There are 4 ways to turn a row about zero (a turn may also mirror it). The second row of each pair is the first, turned, with some noise. The first 36 pairs use one turn. New pairs use 3 turns, one after the other, and a turn may come again.
In the rows, 128 means zero.
Known pairs, each followed by its turns in order:
[187 145 164 141 117 100 118 121]
[ 69 135 106 104 121  97 117 151]
Q684

[ 88 123 155 150 103 185  66 143]
[127 196 126 195 153 149 138 117]
Q684

[ 56 136 169 118 126 139 117 132]
[ 90 100  87  98 150 163 160 140]
Q356

[154 137 118 131 123 107 134 147]
[111 139 126 143 135 111 123 102]
Q754

[ 97 133 151 122  96 136 163 177]
[159 140 103  89 150  85 147 107]
Q754

[177  90 151 184 180  82  94 172]
[172 102 156 153  81 141  88 213]
Q356

[119 110  89 144 112  90 139 143]
[127 127 105 116  81 126  95 118]
Q300

[101 115 114  82 125 143 130 125]
[133 135 135  86 117 155 158 141]
Q300

[142 153 121 120  89 168 136 129]
[127 152  97 120 144 151 166 121]
Q754

[144 103 179 127 165 133 153 120]
[125 110 149 110 184 128  91 149]
Q754

[163 163 129 110 118 164 159 141]
[100 164  99 105 164 147 140 111]
Q754

[174 114 140 140 152 125 120  91]
[120 115 113 126 171  89 115 153]
Q300

[108 109  94 154 142 187  89 146]
[177 173 107 140  99 149 109 166]
Q754

[152 172 104 133 149 158 163  98]
[134  85 105 109 152 154 111 171]
Q684

[ 90 114  88 132  93 107 123  86]
[157 166  87 108  86 115 126 135]
Q300

[185 112 183 127 145 130 101 173]
[101  71 186 158 152  98 128 124]
Q300

[153  86  95 145 141 133  56 130]
[187  81 145 110 126  83  93 151]
Q300

[127  59  89 137 101 103 114 154]
[136 128 123 142 104  89 120  52]
Q684

[116 105 138 152 129 126 134 135]
[123 146 144 133 116 115 103 138]
Q300

[102 122 106  90 120 176 143 157]
[151 133 149 126 145 184 129  89]
Q684

[118 157 142 119 119 161  50 141]
[148  76 113  64 118 108 144 128]
Q356

[184  95  92 139 154  61 162 101]
[ 79  97  70  89 128  96  67 132]
Q300

[136 127 130 157 124 102 126 119]
[142 142 152 126 136 150 114 143]
Q356

[146 143 117 100  85 160 139 173]
[ 97  90 139 131 115  95 121  80]
Q356

[145 108 172 195 154  49 159 134]
[109 118 113 126  30  67 114 167]
Q684

[ 79 153 114 169 134 104  98 137]
[141 101  90 157  86  92 125 147]
Q754

[ 94  87 137 161 132 169 126 107]
[172 137 140 132 136 129 130 185]
Q754

[127 154 107  85 115  88 122 136]
[142 133 135  70 149 108 146 117]
Q684

[ 86 107 132 128 119 151 161 159]
[ 64 112 124 146 123 137 154 129]
Q356

[149 122 139 144 145 159 119 150]
[144 152 114 138 150 139  99 134]
Q754

[160 131  91 115 121 116  97  93]
[124 105 112 114 175  91 114 113]
Q684

[137 124 148 134 123 109 144 131]
[128 123 137 149 139 147 115 128]
Q356

[ 76 102 138 173  91 127 129 191]
[157 180 112 160  66 147 148  93]
Q684

[167 147 108 111 105 113  92 104]
[182 129 149 105 122 119 124  95]
Q356

[145 133 149 148  90 136  90 112]
[156 123 124 164 130  85 144 140]
Q300

[139 121  77 159 100 140 109 131]
[126 142 174  95  96 117 132 116]
Q356

New pairs, each followed by its turns in order:
[124 161 125 117 116 174 157 109]
[103 146 124 177 154 134 105 137]
Q684 Q684 Q684

[136  83 128  85 152 165 125 161]
[ 69 128 132 105 148 137  82 149]
Q754 Q300 Q300

[126 122 120 109 130 188  99 122]
[123 111 142 111 117  72 155 122]
Q754 Q356 Q684

[ 98 149 150 104 135 138 125  70]
[117  71 162 112 120 136 159 152]
Q300 Q684 Q300

[134 134 131 135 121 147 139 170]
[109 144 156 132 108 151 116 142]
Q754 Q300 Q754

[156 115 109  65 121 103 115  99]
[123 165 137 155  72  98  93 128]
Q356 Q300 Q754

[105 111 165 156 105 142 140 123]
[144 166 101 144 155 108 109 139]
Q300 Q300 Q300

[127 155 153 143 142 140 171 182]
[155 158 118 159 141 171 163 118]
Q684 Q356 Q356

[153 114 145 140 157 122 169 166]
[ 96  98 100 124 165 140 121 108]
Q300 Q300 Q754

[139  98 157 136 124  90 154 136]
[117 163 128 119  85 115 160 118]
Q754 Q684 Q684

[ 96 189 146 157 101 123 184  93]
[143  75  90  96  86 181 105 111]
Q356 Q356 Q300

[104 106 110 113 113 127  87 146]
[ 99 109 128 153 115 108 104 154]
Q300 Q356 Q684

[136 180  72 116 151 131 101 152]
[133 120 122  62 138 111 185 131]
Q684 Q754 Q356

[145 107 101 108 172 122 102 125]
[121  77 141 147 131 134 107 157]
Q684 Q356 Q300

[115 123 100 156  97 149 103  95]
[183 100 147 116 133 152 145 128]
Q300 Q356 Q356

[ 96  87 110 124  77 170  47  99]
[ 61  96 174 124  67 134 138 185]
Q754 Q300 Q356

[ 66 147 174 140 202 122 132 101]
[225 101 155 162 131 120  99 130]
Q684 Q356 Q754

[ 98 118 112 148 147 186  85 132]
[108 156 172 107 138  99  80 139]
Q300 Q300 Q300

[163 114 103 127 155 140 115 116]
[125 135 132 139 144  93 113  88]
Q684 Q684 Q300

[112 116  62 156 171 154 115 112]
[ 78 153 131  63 119 142 140 110]
Q356 Q684 Q754

[156 144  82  94 121  90  94 105]
[ 82 108 153 106 118  83 160  99]
Q684 Q684 Q300

[152  82 119 133  85 117 112 168]
[113 118 167 152  76 159 109 152]
Q356 Q356 Q684

[109 183 100 112 122  89 160 101]
[108 105 169 101 157 102 153  83]
Q754 Q754 Q754

[ 72 142  80  92 130 123 154 119]
[129 151  87 150 121  76 164 156]
Q300 Q684 Q356

[146  84  77 121  80 106 151  54]
[192 146 179 197  94 124 103 161]
Q754 Q356 Q684

[ 71 122  80 167  96 143 210 141]
[109 198 146  76 148 148 211 109]
Q754 Q300 Q356

[123 149 141 146 148 150 126 101]
[129 130 101 150 121 154 144 120]
Q684 Q684 Q754

[102 121 119 133 165 105 133  74]
[113 122 121 100 138 147 184  93]
Q300 Q754 Q356

[176  72 166 104  97  81 126  91]
[156 136 138 119 138 135  23 117]
Q754 Q754 Q754

[ 77 151 147  97 111 102 113  80]
[114 188 129  97 104 159 141 105]
Q300 Q754 Q300

[104  96 119 132 118 109 105  59]
[149 138 167 192 140 150 120 123]
Q684 Q356 Q300

[159 120 116 164 124  92 120 192]
[124 104 177 157 157 165  83 137]
Q356 Q300 Q356

[159 132 109 166  72 105 152 135]
[111  60 144 128 134 106  98 124]
Q684 Q684 Q684

[182 106 124 135 153 119  36 163]
[111  48 126 100 159  72 118 175]
Q684 Q300 Q684

[ 99 147 114 136 140 215 122 133]
[140 152 151 119  90  57 126 104]
Q300 Q356 Q684

[134 168  34 174 144 125  49 138]
[156  67  29  91  79 144 104 130]
Q754 Q754 Q684

[156 108 130 136 129 162 151 163]
[134  94  96 135  89 117 107 131]
Q754 Q684 Q356

[103 134 170 179 157 135 124 127]
[138 150 158 100 150 132  79  98]
Q300 Q356 Q684

[101 116 147  72 126  87 189 136]
[134 185 135 201 126 129 105 140]
Q356 Q684 Q754

[166 136 127 148 131 170 177 140]
[150  77 117 143 106  87  93 116]
Q754 Q684 Q356

[135 146  65 118 124 115 114 115]
[ 93 110  93 106 124 105 161 147]
Q300 Q356 Q684

[115 145 142 113  94 142 103  70]
[185 181 101 135 123 137 137 132]
Q684 Q356 Q684

[151 140 163 140 125 107  92 137]
[129  97 127 167 112 164 138 146]
Q356 Q300 Q356

[149 117 134  81 167  94 147 130]
[126 109 144 107  83 139 182 142]
Q684 Q300 Q684

[ 67 134 176 126 165 147 112 121]
[155 160 103 114  64 107 115 157]
Q300 Q356 Q356

